The rows come from 4 hidden closed curves, with some noise, and rows from the same curve form a group. Each curve winds through 8 dimensions. The rows are also pushed far along 5 directions, which tell nothing about the answers.
Some rows, each with its group after it:
[-20 -10  -9  -4 -19  39  15  -6   6  -3  15  -5  12   9 -13  13   6 -11
   4 -10  -8]	runu
[  8  -4  -2 -10   5  13  11  17 -71 -62  -3   1  53  67 -20   1  18  -1
  -9  -5 -12]	kiz
[  4  20 -12  -2 -10 -25  19  -2   2  12  -6  18  -1   9  13  -2  25   5
 -16  25   4]	runu
[ -7 -10  -8  -1 -15  28  45  -7  25  16  28  15  17  -6   8  19 -17  11
  10  22   2]	runu
[ -8  -3  13  -2  -2  30 -12  -7  -9  -4   0 -16  -7  19  -3  -5  20  18
   7   4 -14]	kiz
[ 13  -8  -1  -3  -1 -14  33  -1  10  13  11  28  -1  -5  13  18 -13 -17
   3   0   6]	Kada
[-26   2  18  20 -23   3  19 -16  11  15  15  14  -9   6 -13   5 -10  -9
  13   3  13]	runu
[-10   6  13  10   3 -13 -22 -14  23  29  -3 -11 -36 -18  13 -11   7  28
  13  37   7]	sas
[-14  -4  12  13 -14   8   1  -5  13  -4  10  39 -10   9   1   0 -11 -23
   2   1  21]	kiz
[  2  -7  -9   0   4  -4 -18   3  -4  12  -3  -4   4  -9  16   8   1   0
  -2 -14  -8]	runu
[-41 -13  59  35  18   0 -72 -20  28  19 -13  -6 -65 -25 -10 -13  -8 -14
  42 -31  20]	Kada
[ 10   6   9  10  14 -22 -19  -1  15  -2  -6  -3 -30  -8   6 -10   3   3
  -3  10   1]	Kada
[ 13  -4 -17  15   8 -29  -4   3  24   9   8  37 -16 -16  30   8 -29 -14
 -22  18   8]	Kada
[ 16 -17  -3 -10  12  33 -38  16  -6 -41   4 -30   0   4  -1  -2  -4  -2
  -6 -41 -28]	Kada
[ -8 -13   7 -13 -16  53  59 -16   3   5  17 -10  12  21 -22  20  17  12
  30  10  -8]	runu
[-12   1  12  -7  -6  -3 -10   1 -11  -9   6  -4  14  11  -3   2  10  -1
   6  -6   1]	kiz
[  6   2  -7  -7 -22 -12  53 -13   2  29   4  21  -9   0  -6  -1  14   0
   3  41   6]	kiz
[ 22  22 -14  -2  -9 -35  10  10 -28  11  -8   8  21  11   2 -14   9   2
 -31  23  -8]	kiz
[  5  26  28  19  35 -30 -67  -2  30  17 -24 -46 -55 -43  12 -30  -3  42
   4   1  -6]	sas
[ -1 -12  -4   0 -11  33  21   0  15  -9  14  18  10  11  -2  13  -5 -13
   8  -1   5]	Kada
[  2   0   0  22  14   1  -7  -1   4   1  -1  -5  -7   1  11  10 -14   9
   2 -19  -6]	runu
[ 46  -4 -14  -3   5  -7  11  24 -25 -29  -2  45  27  29  22   8 -19 -26
 -26 -21   1]	sas
[ 24   8 -10  -8  13 -13  34  17 -60 -35 -13   4  44  40 -16  -4  11   6
 -12   2  -9]	Kada
[  6  -3  13  -2 -15  27  31  -2 -16 -18   2  17  13  40 -23   7   9 -26
  11 -16  10]	sas
[ -9 -13  18   9  11  25 -10  -5 -12 -30  -6  -2 -14  25 -21   1   6 -15
  12 -27   0]	Kada
[-21  -2   9  -3 -25  24  25  -9 -44   2 -28  27  10  40 -37 -10  45 -28
  19 -17  17]	kiz
[ 20 -21   8  -4   2  29  -4   6  43  -3  22  -9   1 -19   5  20 -23 -20
  22 -32  -3]	Kada
[ -8   3   8  11   8 -34 -18   0   9   8   4  -1 -15 -23   7 -11 -15  13
  -1  28   8]	kiz
[ 33   7 -14 -25  14 -21  28  17   1 -25  15 -22  22  -9  13  10 -15  22
 -16  10 -18]	sas
[ 16  19   6  20 -21 -26  20  -6  19  25   1  52 -16   8   7  -6 -14 -32
 -12  17  25]	sas
[ 15  15  11   8 -13 -24 -27   7   2  12 -10  29  -7   1  22 -14  -2 -10
 -11  -1  13]	sas
[ 32   2  -3  16   0 -35 -33  13  -7  11  -4  26 -16  -6  24 -17 -21 -15
 -26   5  -5]	runu
[ 48  11 -35 -28  11 -36  14  27 -32 -25  -5   6  24   5  28  -3   2  12
 -46   6 -26]	sas
[ 12  -3  -1  -7   6   7 -17   6   8  -3  -3 -14  -6  -5  17   6   9   5
  -2 -25 -14]	runu
[ 13 -15   1  -3  11  26  16   1  26  -9  21 -19 -10 -21   4   5 -32  28
  10  15 -13]	kiz
[-12  24  20   4  -4 -12 -45   4 -14  -8 -15 -29 -22  -3 -12 -39  15  25
 -16   6 -11]	kiz
[-28   3  14  -6  -1  13  -8  -5  -6 -25   6 -25  -6   3 -19 -11   8  22
   4   6  -5]	sas
[ 34   2 -26 -12  -3  -4  28   8 -34  -3  -9   2  14  22   1  -5  17  10
 -21  22 -19]	kiz
[-43  32  28  12  -2 -18 -30 -14  -1  11 -27 -11 -24   5 -19 -30  47  16
   7  20  17]	runu
[  5   4  10  -4  -3 -11  14  -2  17   6  11   7 -22 -15  10   0 -12   9
  -5   5  -5]	Kada
[-11  25  21  18  12 -20 -47   0 -14  -7 -33 -14 -21   6 -17 -27  19  -8
  -6 -24   9]	sas
[ 10 -15  10  -5 -11  -4   1   2  13   5  20  16 -12 -13   8   7 -28 -24
   0 -17  -1]	sas
[ -4  -3   8  -2  -6 -11  -5  -1  19  11  17   1  -2 -19   6   2 -11  -3
   7   8   4]	runu
[ -8  -3  -2   7   0  35  41  -9  25   1  11   1   7   0 -18  19 -13 -11
  12 -15   5]	Kada
[ -1   4   3  -4   9  27  -6   0   5 -29  -3 -33  -4  10 -15  -6  23  23
   6   6 -12]	Kada
[-16  11 -15  10  -6  -5   1   0 -14   0  -6   3  16  12  -2   0  10   1
 -14   0   1]	runu
[ 23   4 -25  -2 -13 -11   6   5  22  15   8  24   2  -8  25   9 -12 -21
 -23   2   3]	sas
[ 39  -4 -18 -15  -8  -6  -8  24  -1 -23  18   7  15  -6  21   4 -28 -17
 -34 -25 -20]	kiz
[ 15   1  -4   9  15 -27  10  -4  22  21   9  -9 -24 -28  14  -3 -20  27
  -4  41  -8]	Kada
[-29 -20  34  -5 -14  19 -16 -13  -2  -3  10   4 -20  10 -10   1  14  -6
  30  -9   6]	kiz
[ -3 -11   6   2  13  34  -4  -2   5 -12   4 -30   2   0 -12  -3   4  27
  19  14 -12]	Kada
[ 22   2 -19 -12   1 -10  45   5 -11  -7  11  14  24  11  13   9  -6  20
 -10  39  -3]	sas
[  4  -5  17  -5  12  25 -17   6   6 -38   4 -37  -2   7 -17  -2   6  11
  13 -14 -12]	Kada
[-32   2  32  12 -18  28  25 -19  13  12   7   6 -13   7 -31  -7   2   2
  31  13  19]	kiz
[-33  13  -4  -3 -34  -8  61 -25  -9  48  -7  33  14  17 -19   4  39 -11
  15  38  26]	sas
[ -4   3  11  10  -4   6  23 -14  -1  24 -13  11  -6  13 -15   3  15 -12
  21   2  15]	sas
[ 23   9 -20 -17  11 -11   3  10  28 -10  13 -27  -4 -22  32   8   0  37
 -21  17 -26]	runu
[ 18 -23   1   0   3  22 -30   9  23  -5  11  15 -13 -17  24  12 -35 -27
  -2 -52  -6]	sas
[ -1  13   7  27 -22 -25 -15  -1  13  28  -4  46  -7  -4  13   0 -16 -44
 -12 -37  21]	runu
[ 11  -8 -23   6   1  -5  15   6 -16  -6  -4  43  23  26  12  13   3 -24
 -15  10   9]	runu
[-22  -7   4   1   4  48  -4  -4  -1 -24   1 -22   3  14 -18  -3  16  20
  12   1  -9]	Kada
[-14   0  -1  21 -15 -11  25 -14 -18  38  -7  31   7  14   0   3   7  -4
   9  20  12]	runu
[  7   5   9  17  11   2 -26   6 -14  -5 -16  -8 -16  -2 -10 -26 -10  10
  -7  -1  -6]	kiz
[ -8  15  10  16   8  15 -17  -9  20   8   0 -24 -23  -3  -1 -15   3  34
  -4  24 -12]	kiz

New rows, each followed by its group:
[ 12 -18  -4  10  -8  -9 -21   1   3  13  -1  43   2   9  18  18 -11 -58
   3 -33  20]	sas
[  6   1 -13  -7  -2  -7  26   4   7   2  19   5  28  -2  12  15 -12   8
  -7  22  -1]	kiz
[-13  -3  13  -1  -9  -4  -4  -6 -31   6 -12  12  -6  15  -6 -13  21   2
   6   6   3]	sas
[ -4 -23  19  -2   7  13   3  -5  27   3  20  -6 -18 -22   3  21 -27 -13
  24 -30  -2]	Kada
[-20  -7   4  12  -4  15   1 -12  -4  18 -12  17 -13   5  -9   4  10 -21
  11 -25   7]	Kada
[-13   0   4  16 -20  10  25  -5   1  13  -1  52  24  24  -4  19   0 -45
  11 -30  30]	runu
[-14  -6  19   5  12  33 -26  -8 -26 -13 -25 -26  -1  34 -20  -4  37  11
  31 -14   2]	sas
[-13   0  21  -8   1  17 -16  -2 -12  -6  -2 -34  -4   0 -20 -21  19  29
  13  20 -16]	runu
[  2  -2 -11  26  -8  12  25 -12  30  34  10  16 -14 -11  11  11 -25   2
  -1  11   1]	runu
[ 15  15 -12  -8 -19  -1  25   0  -7   6  -5   7  -9   6  -4 -17  14   9
 -22  24  -9]	kiz
[  6   5  -9  13  -4  -2  -5   4   6   0  -5  30   1   6   8  -7  -3 -13
 -14   5   9]	Kada
[  5 -10  -5   5  23  -5 -30   6 -11 -29  -1 -17  -5   9  11   7   0   7
  -7 -11 -14]	runu
[-22  11 -15  -1 -11  20  50 -19  10  18   6   5  -9   5  -7  -5  16  35
  -4  61  -1]	sas
[-15 -23   2 -19   8  39   6   1 -15 -38  14 -27   4   8 -14  19  -2   1
   7 -41 -25]	Kada
[ 32  -3 -13  13  19 -19 -22  12  21  -3   3   1  -8 -14  26  16 -30 -20
 -19 -35 -10]	runu
[-12  -5  41  23  16  16 -75   5  13 -30 -12  -2 -26   4 -10  -8  -9 -37
  14 -73  11]	runu
[-12   2   7  20  -4 -13   2  -6 -45  16 -20  18   8  29  -9  -8  20   0
   8   5   7]	runu
[-13  19 -25   9   9  12  21 -12  18  15  -5 -29 -11  -6   4  -6  17  54
 -13  53 -16]	runu
[ 15  12  -7  10  16 -13 -18   5  -6  -8  -8 -18  -1   6   8 -13   1  33
 -10  36  -4]	sas
[  6   1  23   5  17   8 -29   0  21  -7  -2 -29 -31 -13   7  -7   0  26
   9 -10 -13]	runu
[ 13  -4 -17   1  -1  15  22  -3  54  12  32 -22  -7 -35  14  23 -35   7
  -6  -5 -18]	runu
[  3   0  -8  14   6 -34 -31   2   7  13  -7  12 -26 -22  13 -12 -13  -9
 -15  10   4]	kiz
[ 26  13 -31  -4   9 -27 -16  24 -33 -25  -8 -12  28   9  16  -6  -1  13
 -41  -5 -24]	runu
[ 32  14 -11   0   9 -31 -19  18  19  -3   4   7 -10 -30  24  -6 -37 -11
 -38 -21  -9]	sas
[ -5  -7  14  -4 -12  30   7  -6   3   6   4   4  -1  11  -1   5  10   1
  15  -8  -3]	kiz
[  9  -7   0   6   4   8  27  -7  35  20  17  -4  -4 -16  13  22 -19   7
  15  -2  -3]	runu
[ -5  21  -1  13 -12 -26  13 -11 -11  28 -17   8 -10  11  -4  -8  28  -1
  -5  10   5]	runu
[-23  -7  -2  -1  -1  27  38 -15  36  14  30 -16  15 -13  -3  23 -13  25
  21  33   0]	kiz
[-17 -16   1  -5 -26   9  22  -9   9  12  20  34   7   8   8  24   2 -28
  13  -8  13]	runu
[  7  18 -25   9  12  -8  -5   7 -18 -14 -16  -2   4  18  10  -9  17  21
 -31  17 -11]	runu
[ 22  -5   4  11  -3  -5 -14  13 -17  -3  -3  20   3   1   0 -12 -25 -20
 -11 -17  -2]	kiz
[ 18 -24 -11   6  18   3 -32  18   5 -31  20   2  17  -8  21  20 -44 -19
 -11 -39 -10]	runu
[-18  11   2   3 -19   4   4 -11  24  15   2  17 -11  -3  -2  -6  15 -10
  -4  16  11]	runu
[ 10  31  -1   6  -6 -20  13  -1  32  13  -1   9 -17 -16   7 -13  -8   2
 -21  13   7]	sas
[ -4   7   1  -7   2  -8   7  -7 -39   1 -16 -23   2  24 -11 -17  40  40
   5  50  -9]	sas
[-14   4  19   4 -14  19 -15  -6  18   3   3  -9 -28 -10 -12 -13   2  -2
   3 -19  -6]	Kada
[ 21  -5 -30 -11   7  23  54   3  -5 -17  11   0  17  13   2  16  -9  11
 -19   9 -21]	Kada
[ 36  -7 -10 -15  27 -12   8  20 -65 -45 -10 -28  27  33  -9  -7  14  29
 -12  14 -33]	Kada
[ 14 -13 -12  -9  -2  13  27   7  -4 -30  32 -19  13   7  10  20 -23  23
  -9   2 -26]	runu
[-22  -1  15   2 -13  16  11  -4 -46 -19  -4 -10  15  36 -18  -4  25  22
  12  -2  -8]	runu
[ 13  -3  -2   7   8   5  -6  11  16 -12   7  17  17  -2  19  20 -24 -22
  -3 -43   6]	runu
[-18  -2  -8  -2  -8   7  30  -9  -7   2   3  14  -4   9  -9   8   4  -8
  -7  -2  -2]	Kada
[  1   9   4  33   1 -22   7 -10  26  42   0  18 -18 -17  12   4 -24  -5
   3   6  13]	runu
[ 17  -5  -3   7 -14  22  24   5 -27   4  -5  29  25  31 -11  -1   2 -21
  -1  -8   0]	runu
[  6   1  18  -2  11 -18 -35   1  16   2  -5 -25 -42 -33   5 -18  -5  16
   3  -2  -8]	kiz
[ -1  15  15   9 -19  -5  26 -10  -6  26 -15  30 -12  16 -15 -11  21 -22
   4  -3  13]	Kada
[-27  10  12  10   0  -8 -30 -15   9  24 -13 -22 -24 -11  -4 -15  21  18
  11  21   6]	sas
[-33  12  23   8  -3  17  -4  -9 -11 -13 -16   2  -4  22 -25 -13  31   2
  14  -7  14]	Kada
[  8  17  -5   3  -9 -24  16   4 -22  -5  -4   1  13  16 -18 -18  14   4
 -14  36   1]	Kada
[ 26 -19  -7  -6  -5 -18  22   8  -5   7  15  38   9  -3  15  22 -33 -43
  -7 -32   0]	Kada
[-10  13  10  10  -2  -8 -41  -5  11   8 -15  -9 -27  -7   3 -16  12   0
  -5  -5   4]	sas
[ -8   6  15   0 -11 -18 -21   4 -52  -9 -26   1 -11  15 -23 -39  24   7
  -5  10   1]	kiz
[ -7  -4  26  10  -1  -3 -18  -8  34  22   4  -3 -29 -29  -4   0 -17 -18
  22 -26  11]	kiz
[ -5  -8  42  32  -7   2 -45  -9  51  15   6  40 -48 -15   8   2 -38 -58
  18 -49  34]	sas
[ -6  15  17  19   0 -18 -26   3  -5   7 -11  20  -7   2   9 -19  -1   5
  -4   7  11]	runu
[  9   0 -16  13  -5 -17   7  -1  -1  23  -5  27 -11 -11   7 -12 -14  -3
 -16  30   5]	kiz
[ 11   6  20  15 -13 -34 -26   7 -40   4 -23  40   0  26  -5 -26  20 -30
  -3   1  18]	Kada
[ -5   6  11   4 -23  -2  28  -6  -4  17  10  10   8   6 -11   0  -2  -2
   7   6   3]	runu
[ -6 -16  -7  -2   5  25  -6  -2  12  -8  17 -17  10  -1   4  13 -13  13
  10   7  -5]	sas
[ 16 -12 -14   6  -3   8  23   1  -3  -1   4  17  17  18   0  26  -7 -36
  -1 -33  -1]	runu
[  3 -29   6  -7  -9  18 -23   4 -10 -16   6  12  -7  11   3   9   5 -31
   6 -36  -7]	Kada
[ -7 -22 -17 -27  11  31  18   5 -11 -44  27 -44  17   2  -6  15  -1  38
   1  15 -33]	Kada
